All rows are made from the same 10 directions, up to rounding. Whole rows:
In the rows, zero is written as 128.
[[131 113 136  94 122 115 120  57  90 120 128  77 150 147 121]
 [105 118 147  79 106 108 107 102 144 109 138  81 108 122 136]
 [111 117 136 185 134 109 112 180 153  99 120 132 104 150 116]
 [141 108 139 152 150  94 136 102 102 115 135  48 172 179 122]
 [141 144  81 151 172 123 169 190 132  80 155 187 168 152  88]
 [164 139 108 125 119 118 107 174 136 132 104  98 154 129 132]
 [144 116 125 124 114 139 147  65 119  94 131 172 120  89  67]
 [176 107 101 127 130 131 163 144  99 203  80  76 126  90 121]
 [190 123 132 160 112 104 124 108 146  83 126  93 175 114  79]
 [162 124 126 114  86 177  65 133 142 129 138  94 163 130 218]
 [127 156 125  88  96 138 102 154 164 126 128 159 113  90 144]
 [103  86 122 126 108  88 116 157 127 113 108  72  83 133 118]
 [155 142 150 188  95 135 101 129 123 172 111 130 148 127 175]]

The start of a row, then its end:
[138 155 157 152  98  94  70 126 149  90 123 113 158] => [154 128]
[131 114 167 196 151 140  86 155 175 102 129  84 131] => [167 151]
[127  85 127 132 109 160  99 110 113 119 151  80 140] => [156 199]
[107  68  98 161 134 183 139 130  78 146 134 147 101] => [151 177]
[114 153 113 148 161 120 137 124 103  75 157 194 172] => [185  99]
[184 139 127 205 123 143 141 140 124 159 118 149 169] => [117 136]
[ 91 120 117  86 124 110 179 115 113 140 172 134 115] => [116 147]
[115 120 129 178 153 140 111 184 134 133 132 116 134] => [178 175]
[107 155 152  91 175 155 111  89 114 148 136 112 153] => [175 159]
[143  96 124 175  94 112 144  84  62 162 119 111 143] => [136 143]
[125 107 141 120 151 183 112 129 171  97 173 102 134] => [141 180]
[ 85 166 135  70 172 113 122 135 125 150  85 143  88] => [137  81]
[105  93 152 108 129 117 147 112 182  81 167  89  89] => [100 110]
[ 81 106 170 110 136 140 140  79 154 131 145 122  64] => [103 125]
[123 142 135  95 122 110 137 138 139 162 126  99 120] => [109 144]
[123 114 168 144 184  91 173 104 139 156 119  43 118] => [136  87]
[127 120 145 224 121 108 122 155 135 111 140 140 140] => [160 141]
[132 151 172 135 177 109 138  93 165 111 107 120 118] => [119  41]
[ 87 142 112 137 159  79 148 171  91 129 148 123 154] => [201 145]
[123 173 131  80 104 101  88 171 159 130 119 117 134] => [124 149]
[172 146 134 167 115 180 142  86 117 166 128 192 154] => [ 91 141]
[156 180 150 153 121 108  82 128 134 115 125 126 196] => [167 140]
[160 139  95 125 185 177 122 132  95 129  94 152 163] => [159  99]
[142 150  94 101 137 121  83 164  92 140  51 131 130] => [150  90]
[143 134 169 183 107 131 102  82 142 106 141 138 150] => [135 133]
[117 119 107 159 137 112 127 193 151  84 119 158 103] => [134  88]
[154 123  93  94 156 149 156 168 151 122 130 119 132] => [101 109]
[124 155 128  89 101 149  81 164 161 146  95 153  92] => [ 92 144]
[135 154 129 125 100  48 128 143 121 118 129  95 164] => [142 113]
[ 84 134 117  91 112 102  75 152 117  96  90 144  86] => [151 101]
[186 166 147 149 132 116 137 126 133 194  94  93 170] => [106 126]
[123 117 107 148 120 136 122 112  85  98 151 157 161] => [171 146]
[139 123 152 184 141 147 173 142 165 151 195 117 158] => [124 197]
[101 115 153  73 129 119  76  60 114  78 136  66 137] => [176 131]
[136 187 137 123 112 133  50 146 122 139  99 148 169] => [169 167]
[106 124 146 153 176 176  76 136 130 133  73 141  87] => [165 114]
[177 127  92 156 182 187 161 158 124 146 117 158 157] => [123 114]
[139 107 128 109 120 213 119  98 153 127 140 165 100] => [ 81 154]
[ 89 126 145 118 127  69 188  74  99 123 182 120 139] => [143 119]
[123 103 147 186 127 138 166 128 162 109 193 137 131] => [120 161]
[180 159 114 102 138 142  99 155 149 140  69 121 140] => [99 86]
[ 68  90 122  93 141 129 130 148 147  89 149 119  66] => [135 126]
[146 150 111 104 142 139  94 146 118 137  72 134 128] => [132  95]
[140 170 103  44 182 144 126 131 127 121 101 141 147] => [131  73]
[107 119 143 148  49  98 128 108 130 128 138 171  85] => [ 81 134]
[ 73 134 131  96  92  69 119 146 151  63 174 142 109] => [139 128]
[148 154 150 158 131  89 133 113 137 127  95 137 131] => [112  56]
[102 127 138 100 156 177  64 118 142  81 128 130 122] => [175 146]
[117  95 150 130 136 140 116 104 150  97 147  85 114] => [138 136]
[128 176 122 116 175 136 117 154 128 127 123 154 165] => [169 123]
[139 108  91 115  86 146 100 170 114 135 125 119 131] => [126 186]
[124  95 131 157 209 159 174  86  93 132 138 108 141] => [172 106]
[179 206 152 166 118 138 106 126 138 181  91 184 174] => [107 126]
[166 108 102 101  84 118 107 108 114  87 123 100 153] => [112 110]
[138 141 157 181 178 162 156 142 183 129 148 160 125] => [115 117]
[143 123 100 134 182 166 183 161 133 155 123 158 117] => [105 103]
[ 92  71 135 140 156 186 143 100 124 117 174 118 102] => [150 180]
[ 75  98 107 110 106 113 155 154 122 120 155 153  73] => [114 144]
[117 158 167 154  84  81 101  72  93 144 124 134 152] => [152 141]
[102  61 116 133 104 125 145 126 128 102 135 115  64] => [102 114]
[134  88 106 115  75 102  92 120 113  70 117  98 119] => [128 107]
[ 98  97 100 127 134 147 144 114  63 141 150 138 133] => [171 174]
[114 103 133 172 149 134 170 161 172 106 156 152  91] => [105 108]
[ 91 133 137  86 125 116  85  85  98 100 114 126 119] => [167 114]
[123 139 103  98 103 159 120 180 166 125 124 192  86] => [ 75 134]
